The rows of a group lie close to one hidden flat surface of 12 dimensions, which passes through zero. Surfaces can cross.
In the rows, zero is written as 128.
Known rows, each followed by its group:
[128 107 162 117 122 127 115 117 130  86  65 123 133 125 156  93 107]  z918
[147 130 118 130 129 117 131 131 138 130 155 110 157 122 136 136 132]  z919
[ 93 110 117 170  82 165 141 166 127 126 143 128 145 125 131 149 135]  z215
[ 95 132 108 182 117 154 129 155 131 144 100  93 118 127 170 123 110]  z215
[117 178 124  68 109 106 148 150 126 148 151 105 149 123 147 198 160]  z983
[104 131 177  75 111 108 132 150 113 126 121 103 111 141 141 179 138]  z960
[149 128 124 148 108 134 116 141 120 145 106 108  98  78 133  84 112]  z830
[127 104 171 119 138  98 125 135 133 119 155  70 180 123 124 100 109]  z983
[127 158 145  98 116  76 100 145 112  78 142  96 138 150 133 148 107]  z830
[125 144 105 146 141 133  71 144 136 126 123 146 142 152 117 138 118]  z863
[ 99 136  97 136 115 136 182 134 118 164 146  97 130 124 131  98 133]  z184
[ 94  94 157 164 115 107 133 130 163 129 187 115 133 121  90 163 132]  z184
[120 101 149 161 118 143 137 161 135 135 183 138 132 116  99 149 153]  z919
[103  68 140 141 102 152 158 127 142 141  81 132 111 129 148 161 132]  z918
[126  93 133 153 114 132  98 128 143 136 163  96 177 143 110 106 119]  z863
[109 111 170 144  65 112 167 102  71 103 119 118 128  98 136 134  97]  z215
[130 137 171  94 141 166  85  66 154 130 108 125 181 116 123  92 108]  z960
[ 83 172 139  98 101  96 144 141 130 118 115 124  90 110 137 143 148]  z960
[153 121 169 103 200  95 115  78 138 129  97 137 151 135 149 102 131]  z960
[104 155 154 169 118 109 102 132  85 188 158 102 138 109 154 118 161]  z919
[149  87 153 128 146 113 179 101 165 142 124  77 103  57 106 106  67]  z184
[141 142 135 152 187 113 124 137 121 143 134 132  90 138 146 150 126]  z960
[142 117 136 139  97 137 132 143 121 105  71 223 205  60 144 117 182]  z863
[125  75 144 162 174 148 172 118 157 131 135 132 144 131 130 116 127]  z184
[103 190  93 150 168 139 140  77  84 183 138 159 128 154 133 119 125]  z960
[151 116 150 127 121 160 153 135 158  82 141 172 104  76 102 141 131]  z830
[139 128 108 124 123 112 110 119 123 136 105 124 139 121 115 100 104]  z960
[131  90 132 156  90 176 120 148 159  76 153 168 131 127 106 129 153]  z983
[195 110  76 132 147 105 115 155 117 143 103 143  85 132 121 151 109]  z863
[132  98 159 109 111  72 144 149  84  90 136 111 160 136 104 100 108]  z830
[116 120  80 159 108 128 169  90 110 143 147 161 161 130 105  97 136]  z863
[137  93 127 139 118 162 139 131 137 139 128 142 146 109 104 134 114]  z215
[119 108  84 110 172  81 136 178 128 118 113 142 102 193  80 150  97]  z983
[125 156 133  93 165 101 131 109 122 105 117 103  97 175 147 160  92]  z919
[143 136 174 125 140 103 149 125  57 119 142  76 143 139 161 112  94]  z918
[133 129 136 123 156  65 108 158 145 103 110 100 141 120 142  72 144]  z960
[123 134  96 144 109 150 113 148 194 105 184 125 157 125 108 159 143]  z919
[133 130 104 145 159 132  95 156 164 181 146  72 134 137 133 138 120]  z184
[117 147 162 105 142 119 135 130 108 130 155  99 142 139 139 126 132]  z960
[146  79 152 116 189 140 132 153 155 105 100 103 178 145 143  83 107]  z983
[115 155 142 116 109  81 132 117 113 119 133  94 106 105 130 112 116]  z184
[104  77 103 129  76 130 132 139 131 184 127  96 165 156 140 119 176]  z863
[181 131 166 130 100 117 106  94  65 159 116  78  93  87 148 118  78]  z863
[100 156 155 151 184 162 205  64 161 115 118 178 110  62 113 118  95]  z918
[129 137  73 113 138 130 173 167 153 159 152  99 111 132 132 128 158]  z215
[167  88 113 115 123 146 105 169 110 115 116 152 153 170 127 144 138]  z918
[113 104 133 142 127 187 141 177 114 193  94 147 145 104 147 117 164]  z919
[136 167  75 130 119  85 134 153 136 108 155 130  81 124 111 134 134]  z983
[156 104 126 157 152 124 117 137 176  94 156 143 116 121 118 113 149]  z215
[111 102 141 158 133 121 148 144  92 106  65 191  78 120 116 124 107]  z830
[ 90 143 119 171 119 176  73 141 217 114 132 143  98 126 148 154 174]  z918
[133 176 122  93 159 116 142 130 110 140 123 126 125 138 149 145 137]  z983
[125 143 110 100 109 147 127  97 148 110 151 151 125 153 113 169 141]  z918
[110 201 122 165 158 116  99 105 188  75 172 203 171  75 114  70 198]  z919
[187 110 145  78 150 131 109 122 125 113 113 157 118 124  87 137 101]  z215
[111 153 158 129 111 109 116 102 110 103 109 146  95 103 125  90 131]  z184
[153 168  85  88 153  85 194 115  73  90 157 133 179 172 143 111 132]  z960
[170 125  97 111 138 138 147 120 127 143 126 131 133 102  93 122  84]  z215
[101 185 149  96 174 126 142  86 157 138 119 108 173  89 140  94 116]  z215
[151  95  83 134 132 166 124 127 140 121 126 181 141 198 139 180 160]  z918
[152 138 156 138 146 135 130 120 110 115 171 110 135 118 132  91 130]  z983
[133  55 149 197 186 129 168 126 139 159 117 154 112 124 144 131 147]  z830
[101 151 198 110 178 142 124  91 175  53 168 129 154 180 179 170 169]  z918
[141 115 153  99  84 183 179  91  72 127 110 134 159 136 174 150 139]  z983
[124 126 125 136 119 140  97 154 109 132 141 145 138 155 119 147 139]  z215
[179 112  83 100 120 154 174 166 130 105 119 110 160 127 159  94 145]  z184
[117 151 130 158 147  66 113  73 151 161 160 102 183 104 143 140 140]  z983
[122 107  81 129  56 164 150  99 114 152 136 180 123 137  96 154 157]  z863
[108 172 136 135 126 145 121  86 124 142 129 153 148 129 168 155 161]  z919
[140 109 115 108 118  51 215 170  58 129 149 110 100 145 130 160 137]  z960
[123 135 120 130 121 131 142 117 121 124 123 147 136 121 122 120 128]  z184
[105  89 168 133 125  97 104 161 118 152  74 125  97 104 118 118 122]  z919
[141 133 102 127 143 149 118 135 143 123 139 103 126 157 133 120 112]  z919
[101 120 107 174 127 108 156 121 141 108 198 188 120 146  85 131 182]  z184
[ 88 134  79  91  54 146 164 112 104 162 144 144 160 132  79 106 145]  z830
[143 130  94 118 146 133  92  79 156 133  40 179 118 130 129 135  98]  z960
[ 98 173 117 131 101 121  52 183 164 114 117 135 102 105 106 136 133]  z863
[120 110 128 162 162 153 153 142 138 142 100 163 115 124 151 127 151]  z863
[114 109 155 144  88 181 101 145  83 143  85 102 160 146 180  95 129]  z184
[117 102 143 146 135 136 142 144 141 117 142 114 120 145 149  98 163]  z184
[140 181 108 153 110 146  64 165  95 128 147 122  84 165 163 197 123]  z830
[145 124 126 100 127 123 138 138 121 140 129 108 114 124 122 129 122]  z215
[126 147  62 115 163 114 157 176  88 103 129 140 129 199 117  89 122]  z983
[ 93 139 154 124 129 145 128 120 115 139 122 126 128 134 134 128 129]  z184
[108  83  92 121 142 136 129 117 150 155  93 103 135 185 122 127  95]  z863
[123 188  54 108 140  64  81 145 142 164 133  82 104 171 148  99 163]  z863
[120 115 174 134 102  91 140  66 113 116 153 148 107  92  76 141  98]  z983
[199 142  46 141 152 105 122  99 164 132 147 104 180 127 151 108 124]  z830
[ 67 152 126  96 114 129 146 130 147 164 131 120 139 140 143 154 178]  z830
[108 136 158 150 156 130 129 155 138 113 174 114 142 138 132 134 139]  z863
[128 144 102 102 135 128 139 167 125 138 110 134 102 131 126 122 141]  z215
[149 107 138 133  65 135 151 111 132  51 123 131 111  92 128 116 108]  z918
[150 135 107 149 129 152 150  71 139 124 129 147 123  94 120  99 106]  z960
[151 122  48 146 115  97 147 116 177 150 143 134  82 121 129 145 171]  z918
[111 138 141 124 146  97 164 104  82 129 135 129 111 151 126 137 114]  z830
[ 87 128 102 158  67  98 108 157 116  86 112 126 142 173 179 116 183]  z918
[134 126 120 151 146 153 117  83 187 124 118 147 150 120 152 176 129]  z919
[115 141 137 147 136 152 115 144 128  93 148 186 120 126  97 117 141]  z830
[108 113 104 138  98 108 144 122 114 131 111 146 141 131 121 107 137]  z918
[146 128 109 134 188 117 116 154 189 106 158 152 163 155 138 176 170]  z983
[ 58 108 155 127 136  88 163 109 130 134 174 138 159 180 102 167 158]  z830
[139 101 163  86 150 108 137 131 113 124  82  92 100 149 144 156  84]  z919
[158 117 100  84 142 154 166 172 172  93 128 116 148 112 115 119 115]  z919
[135 174 113  94 142 108 114 124 106 133  90 162 117  98  99  77 111]  z215

New rows, each followed by its group:
[156 115  79 106 107 128 109 152 146 127  70 124 177 132 145 173  98]  z184
[188 101 122 144 129 148 179 107  81 139 149 132 102 110 122 106 107]  z983
[108 113 179 170 190  68 114 164 128 160 154  95 102 125 125 149 125]  z919
[ 93 143 137 115  98 152  90 113 118 126 107 146 115 173 142 161 140]  z919
[ 91 133 123 146 118  93 136 131 111 133  93 130 142 116 136  78 136]  z918
[122 103 171 114 159 100  91 129 178 115  72 108  91 135 150 161 113]  z184
[123 159 113 128 158 145  89  86 139 141 135 140 179 166 131 163 108]  z215
[141 123 101 136 118 113 131 119 136 159 160 100 118 121 111 114 134]  z215
[ 92 181 164 108 140 132 127 110 121 106 208 129 128 153 104 150 146]  z830
[128 132 184 125 121 180 147  93 101 138 129 161 140 104 156 133 162]  z919
[147 103 114 178 200 143 119 150 131 149 126 171 112 161 131 155 134]  z960
[126 142 102 125 119 118 138 121 102 135 121 134 125 138 125 123 119]  z830
[170 124 143 117 126 118 145  50  92 162 135 129  99 127 126 183  93]  z960
[164 157 103 162 150  79 148 134  95 101 181 140 150 104 103 107 103]  z863
[146 122  92 142 137 157 146 173 142 133 121 113 112 117 134 127 107]  z215
[107 109 167 122 145 124 119 123 149 142  94 132 126 102 124  95 135]  z960
[116 133 136 101  98 134 117 158 137 130 115 126 114  93 103 115 128]  z215
[128 168 136 141 118 137 127  89 113 110 122 137 114  96 146  70 129]  z983
[151 158 129 119 129 161 130 115 120 114 138 106 110 110 128 143  77]  z960
[103 141 132  97 110 106 148 111 129 137 140 114 127 134 120 153 140]  z918
[157 106 111 107 132  90 131 156 109 101 153 124 181 174 129 130 145]  z960
[151 118 124 145  99  92 116 128  91 112 163 131 120 150 131 135 147]  z184
[132 122 185  71 104  73 150 183 129  88 156  62 146  94 133 144 135]  z863
[156 106 129 117 120 123 142 147 131 117 158 106 138 130 125 147 129]  z184
[188  97 140 154  96 106 105 133 130 101 240  75 144 130 108 116 143]  z918
[102 174  96 152 152 111 144 125 148 129 168 120 173 109 122  92 134]  z184
[147 115 132  91  99 105 108 115 146 112 140 136 104 122  91 144 131]  z215
[140 146 135 103 145  77  96 112 113 132 101  88 145 138 150  96 112]  z960
[108 141 147 155  74  98 116 127 113 114 162  97 143  88 112  98 120]  z184
[123 123 120 137 150 107 119 128 183  63  99 180 152 121 130 121 151]  z184
[139 121 153 116 167 137 161 150 123  82  78 146 107 131 166 132 122]  z215
[ 85 172 172 100 141 149 135 170 125 144 115 105  98 101 146 120 143]  z919
[ 83 134 116 146  84 160 109 115 151 152 102 174 135  90  99 111 148]  z983
[182 141 128  73 132 184  57 126 154 119 140 127 111 150 101 169  99]  z918
[110  44 184 162 104 153 133 129 155 139 127  96 144 104 114 152  99]  z184
[136  91 106 152  87 125 131  93 153 126 116 151 115 135 145 149 164]  z960
[152 132 112 102 133 120 154 129 139  96 127 124 108 142 136 164 117]  z215
[106 148 134 168 144 136 118 148 118 130 168 113  98 137 115 141 101]  z863
[134  94 141 109 109  64 157  94 154 126 176 151  95 104  88  82 214]  z215
[113 152 127 110 106 167 120 114 133 127 141 133 108 143 126 181 120]  z918
[100  55 126 130  63 164 137 176 154 143 143 116 114 136  89 175 136]  z863
[133 143 147  97 137  96 114  91 120 128 134 125 155 137 130 129 137]  z960
[121 150 135 111 108 128 101  91 142 128  93 129 155 129 170 165 137]  z919
[112 156 158 151 121 115  90 113 142 108 140  94 135  99 137 104 107]  z215
[133 131 142  96 111 110 146 121 125  94 142 147 101 147 126 211 137]  z983
[112 125  38 183  98 109 128 130  47 141 136 194 152 189  85  95 122]  z830
[ 97 162 124 153 126 140 101 127 133 135 127 139 111 121 125 117 128]  z863
[136 131 109 136 124 106 144 126 135 125 169 133 114 113  99 123 134]  z184
[113 129 149 164 141 165 136 115 132 133 150 137 155  97 114  82 124]  z184
[107  86 143 140  82 200 117 153 142 153 115 133 113 113 104 158 113]  z960
[118 137 196  92 143 155  51 144 130 155  67  73  87 140 176 135 111]  z184
[126  84  90 174 109 126  76 121 203 120 119 127 126 137  99 156 101]  z919
[105 173 140 127 169 108  76  85 112 179 114 116 140 166 162 117 142]  z960
[103  85 121 113  96 118 152 183 145 104 105 148 149 122 108 109 161]  z960
[144 109 119  58 128 126 201 141 121 133  90 147 100 106 113 130 136]  z215
[158 117 119 131 106 179 107  99 166 102 173 144 135 114  83 135 105]  z830
[122 132 124 143 127 126 145 113 124 109 140 156 153 116 116 116 130]  z184
[153 112 114 113  86 108 162 130 100 101 128 120 156 124 135 137 116]  z184
[146 142  87 186 160 164 139 157 109  99 107 179 118 146 172 129 136]  z918
[143  97 101 118 104 113 162 154 161 118 141 135 110 100 101 125 158]  z863
[ 88 174 155 141 127 101 162 141 107  97 135 140 171  79 138 101 139]  z863
[ 97 180 132 138 146 127  22 132 166 122  74 101  94 152 165 145 100]  z830
[100 127 122 135 123 117  92 115 124 103 111 152 128 173 105 148  95]  z830
[180 153 103 126 193 105 157 116 165  80 108 164 116 129 176 192 134]  z830
[148 165 154 103 130 104 103 105 152  82 163 110 131 130 152 154 147]  z960
[ 89 135 175  74 148  76 191  96 111 120 115 112 124 141 137 152 123]  z830
[153  85 126  85 172 127 109 137 107 132 102 184 206 179  92 110 132]  z918
[134  89 151 120 117 137 146 125 141 113 112 151 119 111 117 131 136]  z215
[137  92 155  78 113 171 107  83 107 103 118 133 148 183  82 143  62]  z830
[161  64 137 144 104 168 114 145 123 124 137 163  82 147 113 126 161]  z184
[133 105 155 140  97 163  89 111 162 133 100  98  95 114 157 152 116]  z960
[140 142 113 151 160 131 122 158 102 109  97 181 118 135 145 106 139]  z830
[123 137 105 123 139 138 146 128 144 128 101 130 152 117 136 118 119]  z184
[128 111 173 133 133 175 162 158 129 115 153 169 104  94 114 134 164]  z830
[146 112 160 142 164 121 142 116 120 138 135 104 113 122 147 114 123]  z960
[115 125 131 109  99 121  99 109 137 121 130  93 152 136 107 112  97]  z863
[136 153 140 101 105 180 119 136 108 120 123 140 169 106 127 116 119]  z184
[171 118 126  96 113 105  98 124 120  83 145 109 167 164 129 117 123]  z919
[167  89 122 134 136 114 198  93  81 135 155 126 158 115  98  91  96]  z983
[129  98 140 174 127 133 129 119 114 160 142 141 122 113 121 125 133]  z919
[118  81 108 181 114 111 108 143 140 123 120 125 155 162 156 135 148]  z184
[116 183  90 147 163  62  79 147  91 167 137 123 127 155 121 113 126]  z960
[132 155 127  94 148 106 131 138 149  82 150 118 134 141 122 136 123]  z919
[126 135 149 168 189 156  78 120 173 121 106 176 156 116 151  83 167]  z919
[121 119 101 143 116 168 101 104 150 129 179 154 143 174  90 138 141]  z863
[145 147 106 110 120 105 128 136 125 117 170 143 128 139 106 162 142]  z184
[ 98 155 116 138 136 106  85 179 146 131  62 133 129 106 149 114 128]  z863
[ 91 139 146 116 121 121  97 122 144 146 107 115 154 136 146 155 139]  z983
[143  59  46 149 148 121 183 140 157 159  93 150 124 155 112 113 138]  z863
[143 188 147  92 136 198  95 163 102 150 190 116 128 132 121 108 158]  z184
[145 142 147 152 115 152  91 129 165 118 131 107  61  85 131 168  94]  z960
[127 106  99 168 128 122  85 155 195 128 103 115 117 112 139 123 133]  z983
[122 180 199 153 150 109  89 178 124 123 174  80 113  82 174 112 170]  z863
[137 121  92 123 150 127 149 128 124 128  90 154 102 164 149 143 138]  z215
[ 99 124 125 125 124 111 138  93 120 197 115 124 184 110 118 136 127]  z983
[105 111 167 154 183 167 116 120 145 105 187 117 166 191 118 146 103]  z863
[122 145 140  86 108  96  90  92  93 157 166 127 196 152  90 134 131]  z960
